The same things were measured in two ways. Each way mixes the same 9 hidden numbers, adds some noise and spreads widely along 5 directions of its own, which tell nothing about the thing.
Some things both ways: the first way, then the second way.
[ -5.5 -17.2  -3.0  33.6 -12.2 -28.7  12.3  21.3  15.6 -10.0   3.1 -12.0
  -9.8 -12.8  18.1 -13.7   4.6  -9.2  11.2   5.7   7.0 -11.1]
[  2.6  14.9  11.7   8.6  10.4  10.5  15.1 -18.9  -7.6   5.5   0.3 -21.9
   3.4  19.5  19.4  16.9 -10.9]

[ -3.5  -4.3   4.8   5.6  -3.7 -14.7   3.8  21.0  12.0  -2.2 -16.1  -6.4
  -5.4  -9.5  12.3 -25.3   8.0 -10.3  -6.4  -8.7  11.2   7.0]
[  0.2   9.8  -4.0  -4.1  36.1  30.0  13.3  -6.9   8.7  19.0  -0.9 -22.1
   7.2 -25.1   0.3   9.9  -9.5]

[-29.3  -8.7   4.7  -2.2   3.1  19.5  14.5 -10.9   3.0  21.0  27.9  -2.3
  38.7  -4.3  -8.2   5.6   2.2  11.5 -10.1 -15.5  -5.8  -5.1]
[  3.0  -2.0 -15.3   0.0  22.2  31.8 -23.4   8.5  12.5  27.7  -4.8  38.3
  20.5 -12.0  -4.8  -4.8  -7.6]

[ -9.7   2.2  24.0 -39.6  39.3  -4.4  -8.1  49.3  27.7  25.6  31.5  22.2
  13.4  -3.9 -15.8 -31.5 -39.5 -24.2 -12.1 -12.1 -12.1   5.3]
[ 15.0  -2.4 -23.4  -9.0  -2.0   3.7  32.5   6.0   6.4  21.4  10.6  39.4
  -0.5 -24.5  -5.7 -30.1  25.0]

[ 12.9  61.8 -25.5 -10.5  45.9  -4.3 -16.3  40.6   5.1   2.8   7.7  -6.0
  20.6  10.6 -16.4 -18.3  -4.9  -9.0 -26.4 -17.5  24.4  -0.8]
[-36.8  -6.4  -1.3   4.9  33.8  10.3 -10.7 -46.6 -11.4   2.4   1.6 -46.3
 -11.2 -19.7  11.2  34.9  26.9]

[ 21.0 -22.9  15.7 -32.8  37.5  20.9 -39.1  57.0 -10.8  33.6  -6.9 -18.1
  19.2   2.1 -29.9 -19.8  -7.2 -22.5 -31.8 -10.9  13.2 -13.5]
[-13.4  -2.2 -36.5   7.9  12.7  -5.6 -20.8   3.0  -0.4  18.1   2.6 -61.1
  12.9 -10.2   7.3   3.8  -3.0]

[ -9.7  18.8  -8.1   6.0  20.7  -3.4 -14.7  17.0   2.4   1.1  27.0  -7.3
  -7.1 -12.7   6.0 -30.8  -9.8 -11.9  -2.4  -9.8   5.7   6.2]
[-15.5   0.4 -11.5  -6.4  10.5  22.8 -33.2  19.4  14.4 -31.0 -27.2  17.9
  23.4 -13.6 -34.5  -0.9  -8.2]

[-10.2   1.3  -0.4 -12.4  12.0  11.8   4.2   4.1  -1.6   7.6  26.7  -7.5
  18.6 -13.3  18.3  -8.7  -6.3  28.2  -4.2 -25.9 -12.7  -4.4]
[ 22.1   8.6  19.2  -9.7  51.9   4.8   2.9 -18.6   2.3  14.6 -18.5   5.3
  -1.6  11.0  13.4  10.1  -5.7]

[ 11.3 -20.5   2.8   3.3  14.2  25.6   8.6  -6.5   0.6 -31.0  15.3 -33.6
  35.9 -29.0 -16.9 -19.1  -3.4   4.3 -31.3 -11.0  -9.6  -7.0]
[ 28.7 -12.4   7.1  18.8 -13.0   2.5 -17.7   9.3  10.4   0.3  17.0  -7.7
   3.7  -3.5 -12.1 -29.1 -11.0]

[-27.5  11.1  -4.1  16.5  17.3 -10.3 -19.5  26.8   4.9   8.6  -7.9  12.6
  -6.0   4.8 -21.5   4.3   2.2 -30.5 -21.7  -5.7   5.1 -11.2]
[ 17.9 -18.5  14.9  35.4  26.1  10.1   8.1 -27.6   2.7  45.9   4.1  -6.6
  -9.7  11.2 -45.1 -16.7  34.0]

[ 15.8  -4.9  19.3 -19.5   1.8  12.0  16.4  -2.4  -0.6  15.5   6.3  -9.7
  23.9 -22.5  25.7 -19.5  -6.2  18.9  -2.3 -24.7  -8.3   5.0]
[ 20.9  -3.0  32.4  52.5  10.7   6.3   7.0 -45.7 -13.6 -24.6  24.4 -71.5
 -14.6   6.8  14.7   6.9  -2.2]

[-14.8  68.4 -24.5   3.1  45.4 -17.6 -23.6  24.0   6.9   7.6 -13.1   8.8
  17.4  12.0 -24.5  12.2  -5.4 -18.9 -43.2 -27.4  19.3   0.0]
[-14.8 -11.4  -7.7  11.6 -19.6  29.0 -26.6 -13.5   1.8 -12.1   0.3   7.5
   7.7 -13.1 -29.7 -13.4  31.9]

[-13.8 -10.5  14.0 -21.6  18.5  47.3  -2.5 -22.6  -3.0  21.7  32.1   4.1
  24.8  -4.2 -27.7  17.1 -11.8   6.5 -24.4 -21.1 -10.1 -10.9]
[ -4.1  -4.5 -11.5  39.1 -29.6 -21.8   5.2  -4.4  -7.3 -37.1   5.2   4.5
   9.1  18.1 -14.6   1.1  18.6]

[ 20.4   0.2  15.4   5.9   3.7  12.6  -2.0  19.6  -1.0   1.2  19.7  -1.6
  13.2 -25.9   3.1 -33.9  -0.7 -17.4  -3.8  -3.2  -3.0  -2.4]
[-23.7 -15.1  33.6  62.7  11.3  -3.4  21.0 -17.5 -12.7 -14.2  22.0 -59.2
 -19.0  11.1   1.4  13.7   7.5]

[  9.1   2.9 -10.0  33.8  -7.0  -3.0   4.5   4.5   5.5 -48.9  -5.4 -21.2
 -11.8 -30.4  12.6 -32.9  11.8  -8.8 -15.0  -2.8   3.4  -0.2]
[-22.7  14.4  11.4  10.1  29.1   0.1  18.9   4.3  11.4 -33.0 -22.7 -53.8
   2.9   3.9  -1.8  32.2 -12.7]

[  0.5  13.1 -12.8   2.9  28.8  -1.1  -7.7  31.5  14.5   8.4  26.2 -19.0
  24.5  -0.8  -9.9  -1.8  -8.8  -6.8  -8.7 -10.5  16.3  -2.1]
[-30.3   1.4  -9.5   5.8 -27.1  17.4  -9.4 -22.5 -17.0 -12.0  12.8   1.5
   2.7   9.1  10.9  11.5   1.8]

[ -1.8  -0.3  -1.9   9.8  -4.3  14.6 -13.2   5.4  -8.8   5.0   4.4  -5.8
 -13.4 -11.9  20.0   7.9   6.4   6.3  -5.4 -16.9  -0.6 -14.1]
[ 15.8   2.4  -0.2 -29.7  19.5 -15.7 -47.7  37.5  12.0  -3.1 -43.5  14.2
  24.6  20.9 -17.0  -6.6 -19.2]

[  6.5 -14.8  -1.9  10.8  22.4  36.8 -26.8  19.9  -2.7 -22.9  66.5 -24.6
   3.6 -35.4 -13.5 -29.4 -20.0 -15.3  -8.1   1.9 -15.3  -8.7]
[-25.7 -19.5   1.5  14.7 -21.6   0.8  -3.4  18.8 -28.5  -0.3  15.5  20.4
  -6.0 -13.4 -53.2 -46.2  17.0]

[  7.5  29.4 -11.2  23.2   8.9 -26.1   0.7   4.7   6.3 -20.2 -18.7 -10.7
 -13.3 -15.7  24.6  -9.7  -0.8 -12.7 -10.9 -15.7   7.4   2.6]
[ -8.4  21.9  -5.1  17.7 -31.8  30.4  34.1  -3.0 -18.0 -37.0  15.6   6.3
  11.3  -4.5   9.8  -6.8 -24.5]

[ -4.7   6.2  -4.8  17.9  18.7  -9.7 -11.5   5.6   2.6  13.9   9.0  -1.2
  17.9 -12.9 -18.7   9.2 -11.1 -13.8 -22.5 -12.0  -2.3 -11.8]
[ -7.2  13.7  20.1  18.7 -19.1  -5.2  18.5  17.9  16.1 -19.4 -12.3  22.3
  16.8  44.6  20.0  36.0 -11.3]

[ -5.0 -12.7  16.4 -14.4  13.7  12.8 -18.3   1.8  -6.9  58.6   4.5  -3.1
  28.5  -5.6 -15.6  28.9  -9.2  -6.6 -17.8 -27.7   1.7  -4.5]
[  4.7  -1.3 -13.5  21.6 -32.9  31.6 -19.6  17.6 -13.5  28.0  23.4  19.8
  23.3  -5.4 -12.0 -22.0 -17.7]

[-15.1  18.7   5.4 -15.6   7.8 -17.4   0.6  22.1  30.0  48.4  25.8  13.8
   3.1   2.6  14.1   8.2 -15.8  -1.7  12.3 -20.7  12.6  23.3]
[-31.4  -1.3 -19.8   9.4 -44.8  44.2  -2.9 -33.7 -36.7 -11.4  28.0  -1.0
   3.5 -33.6 -17.0 -13.0  30.2]

[  3.3  26.2  -9.3  -0.5  15.0  10.9  -9.1  19.2   9.1  -9.6   7.4  -0.7
  -1.6  -3.8  -8.3  -4.9   0.4 -11.4 -19.6 -12.6  12.2  -0.8]
[ -7.9 -18.3   1.0  10.6  24.0  -5.1 -15.0 -31.1 -13.0  16.6  -1.7 -49.8
 -13.1 -14.1 -32.9  -2.9  31.5]

[ 10.4  -4.8  10.5  -1.3  11.2   3.0  -7.8  16.2  -1.5  18.3  27.3   4.2
  21.9 -19.0 -10.3 -16.9 -12.2   1.7 -12.4  -9.0  -2.1  -8.3]
[-18.9   0.1   5.6   2.0 -15.2  12.8   3.9  22.0  -7.4  -4.6  10.4  13.9
   6.2 -16.4  15.6   0.6   6.2]

Other things, the second way, with their names:
(26): [  7.7  12.3  -6.6  -9.0  25.8  -5.0   1.7  29.8  -3.7  19.8  -9.6  14.3
  16.0   9.7   0.0   0.0 -40.4]
(51): [-35.7   1.8 -18.4  -7.8 -10.6   5.2  17.3  -7.2 -32.5  28.2  34.2 -40.1
  -4.0 -38.8  20.8  12.4   7.6]
(289): [ -8.2   8.7   2.1 -16.7  41.6   5.4  33.3 -26.2  -3.5  15.4  -3.9  -5.8
 -10.8 -25.1  12.7  29.6  11.8]
(30): [ 16.1   5.3  -0.2  22.5 -60.8  28.5  -5.6  10.9 -13.8 -25.2  11.9  43.5
  22.4   5.6 -23.2 -32.8  -4.0]
(291): [-33.7  27.6 -15.8  12.5 -20.2  53.4  46.3 -20.6 -11.9 -13.4   7.3  -6.4
  21.1 -19.6   1.7  34.5  -5.7]
(103): [ 19.4   7.9  -4.8  -4.3   2.8 -26.1  -7.4 -29.0  18.3 -12.0 -26.4 -22.6
   8.8  23.3   0.2  41.1   6.7]
(63): [-12.5  14.6  -4.5 -51.0   1.2  14.5   0.0  22.6   8.1  26.3 -21.6  43.9
  17.0  -6.6   3.6  23.7  -5.8]
(460): [  4.4  10.5 -11.5  16.9 -11.3 -21.1  47.8 -36.2 -26.7 -27.7   6.1   2.7
 -11.1   2.8  -3.8  -4.7  18.4]
(193): [-17.8  17.0   8.2 -28.9 -14.3   3.3  51.7 -27.0  -6.2  -0.1  -0.5   4.4
  -6.1  -6.1  19.7  45.7  16.6]
(210): [  5.3   5.5  -5.0  18.6  -4.0  11.7  26.6 -35.4 -10.9  27.4  14.6  -5.9
   0.1  12.5 -10.6   7.4   5.5]
(191): [  6.2  -4.0  10.7  -5.0   4.7  17.2   1.9  40.1   4.1  40.4  16.9  48.4
   0.6   8.9  -5.3 -40.2 -24.3]
(247): [-42.4  -0.4 -10.7  28.5 -23.5  19.4   8.2   6.9 -27.6 -17.6  25.1 -34.7
   4.1 -27.9 -20.7   3.8  -8.6]
(406): [ 22.1  -2.2  30.1  49.7  12.1  14.9  19.2 -32.0  25.1 -32.8  -1.5 -14.4
  -1.8  27.0  -0.1   8.2   7.6]
(379): [ 20.2 -12.4  52.3  34.9  34.7   4.9  24.8 -27.2   8.6  13.1  11.5 -45.6
 -27.1  17.4  -0.8  -1.7  29.2]
(110): [ 37.7   2.4   8.5 -15.2  11.8 -34.1 -29.7 -10.8  26.6 -27.4 -46.4  25.7
  15.7  48.4  -8.5   8.5   2.9]
(82): [ 26.3  -2.2   6.2 -18.6  -0.1   5.1 -50.6   9.8  23.3 -24.5 -37.0  28.9
  19.4   8.8 -40.0 -18.3  -7.4]
(507): [ 43.8 -16.7  18.2  32.6  21.5   8.5  -1.3 -42.1   5.8  57.9  35.7 -27.0
 -12.3 -14.5 -11.4  -5.2   7.0]
(221): [-30.9  -8.1  16.4  34.3 -29.8  16.9  33.6 -24.0 -18.1  -1.0  31.2  10.9
 -18.1   6.3  -5.8  -3.2  34.2]
(446): [ 20.0   4.0  11.9  -3.8 -48.2   8.0 -25.6   2.3  -2.5 -28.5  -8.2  15.6
  20.3  11.4 -22.6 -13.5  -1.0]
(469): [  9.8  -8.1   7.9  21.4  34.9   0.3   8.2 -42.2 -28.3  12.7  19.3  -3.1
 -21.9   1.5   3.5 -22.6  15.6]
(35): [ -5.1  -9.2  -9.6  27.9 -20.4   6.5   0.7  22.4 -11.1  20.0  19.7  37.7
  13.4   1.3 -18.1 -25.9  -2.4]
(342): [  6.8  16.7 -19.1  -3.6  25.8  12.6  33.5   8.3  28.1  12.4 -14.5  12.1
  17.5  -9.3  -0.5  13.8 -12.7]
(213): [ -6.3   9.9 -28.3  18.4  26.1  -0.7  -2.4  -1.2  20.1   6.2 -16.2 -41.4
  24.2  -1.2   7.4  45.3  -9.8]
(172): [-21.5  -6.0 -26.2  18.9 -20.3  30.6  -1.3  19.0 -20.3  34.4  30.3   1.6
  11.7 -32.0 -39.2 -34.0  -5.2]
(101): [ 26.9   6.5   2.0 -18.5   6.2  -1.6  -7.6  14.7  -0.2   9.0 -14.7  33.6
   8.0  16.4 -10.5 -27.8  -4.0]
(366): [-32.7  -0.9 -15.2 -27.8 -10.8  20.4 -47.3  43.6  19.0  -2.7 -22.4   5.2
  28.2   0.4  -7.3  -3.1 -11.4]
(243): [ 19.5  -3.7  -9.0  13.0  -3.0  17.4 -41.2 -37.5 -27.9  -5.4  22.2 -29.8
   3.3 -10.8  -1.4 -23.0 -10.9]
(162): [ 36.9  -2.8  19.3 -28.5  45.3  -7.1 -24.4 -16.1  39.7  14.6 -23.1 -24.4
  -4.9   3.2   1.9  12.8  -1.4]
(382): [ 13.3  -3.2  26.7  28.8  11.9 -20.8  43.0 -45.5 -19.8  10.2  11.5 -22.2
 -23.8  15.2  -2.7  14.3  40.9]
(180): [  4.6  -5.6   7.7  -7.3  23.1 -10.4 -17.1   9.6  25.1  18.2 -24.1  -1.1
   2.0  28.8  -8.7   5.0   3.5]
(45): [ 11.8 -25.3  57.8  23.4  22.0  11.2 -15.8   2.4  41.8  20.5  -4.4 -20.6
 -11.7  10.6 -11.8   6.4  29.8]
(292): [-12.9  -0.7 -15.6   8.3 -21.7 -19.3 -15.3  19.0 -15.2  -1.3   2.2 -34.4
  13.9  18.8  -3.3 -10.3  -1.9]
(283): [-17.9  -0.7   4.9  16.1   1.3   3.2  -0.6 -16.1 -26.1   8.4  28.0 -42.0
  -7.5  -2.0  22.9  15.3 -16.4]
(144): [ -5.9   9.3  36.6  -4.7  37.0  11.0  13.0 -36.5   5.7  -3.5 -27.8 -38.7
  -4.1   8.5   3.0  56.0  20.8]
(178): [ 10.3  -4.2 -30.7   9.4 -38.9  21.7  -0.8 -10.3 -28.6   9.3  26.2  26.8
   9.8 -36.9 -28.9 -44.6  25.3]
(265): [-28.3  13.5   0.9  18.8   5.0  20.6  41.6  -3.3   6.4 -20.8   9.1 -26.1
   3.7 -13.7  27.2  33.4 -16.1]
(352): [-13.0 -12.7  37.0  24.3   9.2  41.8  -8.7 -24.4  -9.5  -2.7  17.4  -0.2
 -17.9   4.1  -8.9 -18.3  12.7]
(129): [ 10.7  18.3 -14.4 -24.1   1.3 -12.4  24.6  32.5  13.7 -15.8  -7.8  19.9
  14.0  -5.8  24.7  -3.3 -27.9]
(40): [ -8.9  -4.3  10.2   8.2 -15.0  38.0  17.1  -0.3   5.7  31.9  18.2  34.8
  -2.2  -9.9 -32.9 -12.7   2.1]
(337): [ 24.1  -3.0  23.0   5.8  -4.2  18.6 -33.3 -17.8  18.4   2.3  -3.2 -20.5
   9.9  21.1  -4.1   4.7 -11.1]
(316): [ -5.3   6.8 -21.5   9.5 -42.1  38.4   7.7  -3.7  -8.5 -14.1  16.1   0.1
  20.1 -36.7 -11.1 -13.7  12.7]
(434): [-15.5  -0.4   9.8  20.4 -16.7  -6.0  27.5   3.8 -17.2  16.7  17.9   8.8
   0.5  11.5  -0.9  12.0  -3.3]

Some of these things the first way, each followed by its name:
[ 34.8  18.2  -0.4   3.2   8.6  13.5   4.2  13.7  -0.4   2.5   0.1 -19.6
  20.4 -10.8   1.6  -4.0   4.8  -2.3  -9.2 -13.8  15.6  -5.9]
(283)
[ 22.5  -7.6   2.5  -8.3  40.9  -1.4  -9.1  34.6   6.9 -23.9  23.2 -23.1
   5.6 -28.5  -4.3 -49.4 -29.3 -11.2 -19.9  -5.3 -11.7  -3.9]
(129)
[ -4.6  22.0 -13.2   9.3  31.4 -16.1 -17.3  31.3   1.6 -15.9   9.6  -7.8
 -10.6 -10.1   8.1  -7.9 -16.9 -10.2 -15.5 -14.8  -8.6 -15.5]
(101)
[  1.9   5.0  -7.0  -5.0  41.5 -24.0 -34.2  44.7  13.5  25.7  33.1 -10.4
   4.5  -9.5 -16.0  -5.0 -31.3  -6.5 -13.5 -12.7   8.5  -2.4]
(63)
[ -1.5  29.6 -12.3  20.9   3.7 -28.0  13.8   7.0  20.2  -8.9 -21.2 -11.4
  13.4  -4.8  12.2  13.8   4.3  -7.6 -15.7 -16.8  14.5   3.6]
(337)
[  2.1  31.4  10.4  -2.8  18.9  15.4 -13.0   5.1  -2.8  26.1   2.9  18.9
  10.7  -2.9 -13.2  18.2  -9.2 -31.9 -19.8 -16.7  -0.7  -7.6]
(35)
[ 38.7  21.0  21.7 -40.7  33.8  13.8  -4.2  34.3  24.7  33.1  49.4   3.9
  38.4 -21.9  -3.8  -7.9 -42.1  -5.1 -10.4 -26.2  -5.8  21.6]
(51)
[-30.5 -19.8   1.1   2.3  -9.0   6.7  15.6  -7.6  12.7  11.0  20.2   0.9
  -7.8   4.4   7.9   8.9  -2.4  16.7   4.1  -8.9  -1.6 -15.9]
(110)
[-13.3 -14.7   2.7   3.4   6.4  12.1  -3.9  15.2  17.7  12.6  35.0  -8.9
  29.7 -10.2 -31.8   0.3  -3.9  -3.7 -17.2  -7.1   5.2  -1.8]
(221)
[ 14.7  24.8   0.4   5.0  24.1   3.5 -22.8  12.7   1.6  21.5  13.0   9.1
   4.1 -12.0 -15.3  16.3 -18.7 -24.2 -17.2 -15.2   1.7  -7.9]
(434)
[  9.6  18.4   4.6 -20.9  -1.3   6.1  18.9   2.1   6.7  28.0  -2.1  -4.4
   7.6   4.3  35.4   5.7   3.1  11.6   9.3 -25.8  12.4   5.9]
(243)
[  4.3   8.0  12.5 -30.4  13.0  -2.7  10.2  32.9  22.4  20.6   8.4   0.6
  15.2   2.3  13.8 -21.6 -10.8   4.5  -3.5 -19.7   9.8  14.7]
(162)
[-24.9 -17.3   5.4  36.0 -24.2 -21.0  26.5   5.6  45.1  -7.3  32.0  -5.6
   2.2 -24.2   5.3  -6.4  -0.8 -21.7  16.3  10.2   0.6  16.9]
(40)
[ -8.6 -11.5  -5.9   9.4  -7.8  18.1  33.3 -28.5  15.8 -10.9 -10.5 -14.0
  34.0  -2.5 -29.9  13.0  12.8   5.8 -30.5  -5.5   9.3 -13.4]
(507)
[ -9.8  19.2  -5.2  -3.7   9.0 -17.7  -8.4   8.0  10.0  22.3  12.3   5.8
   0.9  -7.3   6.0   4.5  -8.4  17.8 -11.4 -26.4   7.5   9.6]
(144)
[-21.8 -15.7  12.0 -14.1   4.9   4.6  -2.3   8.9  12.8  12.9 -10.3   3.8
   4.0  -0.7 -10.3 -10.2  -2.3 -17.9 -21.0 -14.7   7.4   7.9]
(342)
[ 17.6  21.9  23.4 -23.8  19.0  11.7 -37.5  51.1 -10.4  52.6  -9.0  18.4
   2.1  -5.9  14.0   0.9  -5.6 -28.5  -6.0 -25.4   6.0   2.1]
(191)
[ 13.8 -16.1  24.9  -4.4  -3.4  11.5  -9.6  29.3   9.7  26.3  11.8   5.7
   0.2 -16.7   8.4   9.1 -12.5 -20.4   3.8  -9.5  -7.0  -6.3]
(292)
[-10.6  -1.0 -34.6  52.4  11.8 -23.0 -14.2  38.8 -10.1 -43.2   1.5 -44.0
   5.8  -8.0 -13.1 -44.2  26.0  -1.1 -14.7  10.0  21.4 -24.1]
(352)
[  2.7  44.4 -27.5  16.5  54.2 -18.8 -19.2  21.7   7.0 -24.8  14.6  -5.0
   0.9  -7.6 -27.9  -7.8 -29.5 -17.0 -39.5 -11.2  -0.8 -21.0]
(382)
[-15.9 -14.8  -8.3  19.4  -7.2  -4.7  13.9 -22.1  16.2  -2.8  23.7 -15.0
   4.9 -23.5   5.9  20.7  -8.2  19.6  -7.0 -15.1  -7.0   0.6]
(446)
